All groups share one centre, and each spreads out both ways along 6 directions, with some noise.
Some rows, each with its group after it:
[ -8   3  -1  -1   8  -7  -1  -4   1  10 -11 -12   5  -2   5 -13] | F
[ 11  -9  -9 -18  -8   1 -15   1   8  24   8   9   9  -2  -5  -5] | E
[  6  25  -8  15  32  -3 -23   4   4 -29  -9  -9  32 -18  -2   5] | E
[  1  -5  16   4   1 -18  12  -1  14  -3   0   8  -1   4  -2  10] | L
[-18 -17  -3  -4 -24   3  -3   6 -12  28  -1 -10  -6  14  -2  -6] | Q
[ 18 -15 -11 -18 -12   4 -25  12   7  12  16  10  16  -6   2   3] | E
[-11  18 -19   2   2  13 -29   4 -19   9 -19 -19  12 -10   1 -15] | L
[  2  15   6  12  23  -7   2  -9   4   5   9 -16  -1  13 -18   8] | Q
[ 0  0 -1  3 -2 -4 11  0  3  1 -4  3 -5  3  0 -5] | N
[-13  -5   2   1 -14  14   8  20 -13   3   6 -27  11   1   7 -10] | Q
[ -7   1  -2   0  -4   4   6   3  -6   7  -1 -10   0   9  -3  -9] | Q
[ 17   4  -4  -7  11  -1   8  -5  12 -17   8  12   4 -10   2  -4] | N
[ -2  16  -5  11  11  -8   7  -9   3   4 -16  -7  -6   7  -7 -14] | Q
[ -5   6 -11   8 -15 -13  -9  -3  -1  29 -23   5  -4  10 -16  -5] | Q
[-4  1 -6 -8 -1  1 -1 -3 -4  4 -4 -1  2 -5  1 -9] | Q
[ -1  -2 -10  19   1  -1  -8 -16  -5  -1 -10  19  -8  12 -30  21] | F
[ 10  17   5  16  14 -19 -17  -6   6  21   1  -4   9  13 -37  24] | Q
[  4  10  12   1 -19 -10  10   4  -3  17   6  14  -8   4 -28  21] | N
[-15  10  -7  -8  -4   1 -19   4 -19  18 -11 -14  18 -18  -6  -7] | N
[-21  -2   6  -5  -7   0  -5   2 -20  21   3 -13   6   1 -20  15] | L
[-13  -5 -10  -3  27   5 -29 -22 -12 -16  -9   5  14 -21   4  13] | F
[  0   2  -5 -10  -5   3  -2   3  -6   4   5  -2   8  -9  -6   0] | N
[ 17  13  -2  -4 -10   9  -4   9   0   7  15   2  -2   4  -3  -1] | F
[  1   5  -7 -10  -3  -8 -12  -3   2  16 -10   0   6  -8  -1 -11] | E
[ -4  -5   6  20 -20  -7  -2  18   3  -6  -9   6   6   4   3  12] | L
[ 19   2   4 -12  10 -10   2  -4  15  -5  13  15   8 -10  -5   6] | L
[ -8  -7   0 -16 -17 -25 -32  12   4  30 -25   2  34 -24   8  -3] | L
[ 11  -2   9 -21   1 -16  14  -2  12  12  21  12  17 -11 -27  11] | F
[  3  -8   4 -19 -11   4   6  -2  -4  18  19   6  -8   4 -11   1] | E
[  5   0  -1 -19 -10  -3   1  -2   1  26   8   5   0  -2 -15  -5] | E
[ -9 -14 -12   0  -3  31 -30  -7 -24  -4  11  -1 -10   6   5  18] | F
[-20  -3 -14   2   3   5   8  -2  -9  -7 -21 -15  -1  -4  15 -32] | N
[-11   3   2 -21   1  -1 -17  -2 -16  25   7  -9  20 -17 -22  10] | L
[ 16  24 -10  -7  19 -12 -10 -11  11  -1 -18   6  11 -22   0 -16] | E
[-11   2  -2   2 -15  -2   5   6  -7   7 -13   0   0  -2  -2  -6] | N
[  4   0  -7 -11 -16  29 -35  17 -18   7  14  -8   7 -11  19  -1] | F
[ 15  -1  -2 -23   8  -2   1 -11  11   6  17   9   1  -6  -4  -4] | L
[  1   5  -1  -4  18  -2  16 -14  -4  13  18 -12  -1  12 -33  -1] | E
[  2   9  -6   7  10   5  -1 -14  -3  -2   0   1 -14   8  -8   1] | F
[ -5   4  -3  -1  -5  -4 -10   7  -1   8 -10  -1  10  -7   0  -3] | N

New rows. What belongs after each?
[ 10  21 -14   1  30 -13  -7 -15  12   0 -12  -6   8  -9 -11 -18] | E
[ 11   5  -8   5  -8   0 -12  12  11  -9  -7   7   9  -7   8  -5] | L
[ -9 -25   5   2  -8  16  -8   6  -8   0  16 -11  -5  17  14   7] | E
[ -2   2   2 -32   9  -4 -11  -9  -8  20  19   0  17 -20 -23  13] | L
[ -8   1  -5 -11  -3  11  -2  13  -7  -9   1 -12  14 -15  18 -15] | Q
[  5  -1 -14 -18   5   9 -15  -7  -2  17   3  -7   3  -4   3 -19] | L
[ 35  29  -7  -5  -1  -7 -12   9  13  -6  11  23  26 -25 -23  11] | F
[ 11   8   4   1  13  -2  15  -9   5 -13  12   5  -8   4  -9   6] | L
[-20 -13   0  -4 -15 -12 -12   8  -5  26 -12  -7  18  -3  -9   0] | F
[ -7  10  -9 -10  18   8   3 -11  -9  -5  -4 -12   4 -11  -4 -16] | N
[  5   4   7 -11 -11   1  -8   5  -2  -6  -1  14   3 -21  12   7] | E
[-21 -10 -10   2  -3   5 -32  -3 -16   7 -21  -7  12  -6   6   4] | F
[ -9   3 -13   7  13  -8 -14  -6   0  13 -23 -18   6   6   3 -22] | E
[  5  -1  -2 -19   6  12 -17   3  -6   2  12  -6  10 -14  12  -2] | F
[ 13  20  -5 -17  11 -13   7 -12   7  13  -1   7   4 -13 -21 -10] | E
[  4  -5  12  -5   3 -30   0   0  18   8  -9  12  14 -12   1   6] | L
[  9   2  -4  -4  12   5  -3  -1   2  -6  18  -3   9  -2 -12   9] | E
[  6  13  -8  -1   5   3   9   0   1  -8  -4   1   1  -8  -3 -13] | Q
[ -3  -9  10 -18  -5 -14  -4  -1   1  20   9   5  13  -9 -11  10] | L
[  4  10 -13   4  29  -4  -3 -11   1  14  10 -20  16  13 -38  -5] | E
[ 12  21  -9  19  -5 -14   1   2   9   7 -15   9   1   5 -26   2] | F
[ -5  -6  -2 -19  15   5 -11  -5  -2  -6  -1  -7   6 -16  22 -11] | Q
[-20   5   0 -13  13  -4  -9 -15 -18  25  -3 -20   3  -4 -13  -5] | L
[-20  -7 -10  13  16   2  -6 -22 -10  -2 -21  -4 -13  15  -3   2] | F
[ 19  31 -13  -6  30 -14  -7  -9  12   0  -7   2  23 -20 -24  -9] | E
[ -8  16   2  -1   9 -14   5 -11   0   1 -29  -1  -9 -12  13 -20] | E
[ -3   2   0 -12 -12   0   2   2  -9  24  17  -4  10   2 -32  11] | E
[  8   7  -4   6  -4  -4   2   1   3   8   2   9   1   5 -20   7] | F
[ -2 -10 -11 -12 -11   9  -5   9  -6   3   5   1  15 -12   4  -5] | N
[15  1  3 -8  2 -3 -6 -1  9  2 10  9  8 -3 -8 11] | N
[  4 -10   9 -18  -3  17   7  14  -8  -6  35 -14  12  -3   1   6] | Q
[  3  -3  -1 -21  16  -1 -16  -9   2   1   6   0  11 -18  11   0] | Q
[ 10  16  -6   3   1  -3  -3  -1   4   5  -3   5   5  -3 -10  -1] | F
[ 14  -2   1 -14   4   3   0  -4   5  -2  15   9  -2  -7   4   1] | E
[ 14 -13 -19 -12   6  -1 -23  -4  16  17   8   3   6  12   5 -15] | E
[-10 -14  14 -17  -4 -17   0  -4   2  24   3  -1   4   0  -7   6] | L
[ -2  -9  -4 -16   6   3   1 -12   0   6  -2   4 -10  -4   9 -13] | Q
[  4  13   0 -13  -3 -21  -5  12  10  16 -12  -7  27 -20  -1 -13] | F
[ 3  1 -1 -4 -8 -3 -5  5 -1 11  4 -2  6 -1 -7  0] | F
[-21   9   4   6   3  -4  12 -13 -15  16 -16 -17 -19  11 -11 -10] | N
[ -5  -6  -3 -10  -9   6  -3   7  -8   9   6  -4   6  -6   1  -3] | Q
[18 10  0 -9 -1 16  1  3 -2  5 23  0 -8  5 -3 -4] | F
[-10  10  -1  13  15  -1   6  -7  -5  -2 -14 -15  -9   8  -1 -10] | L
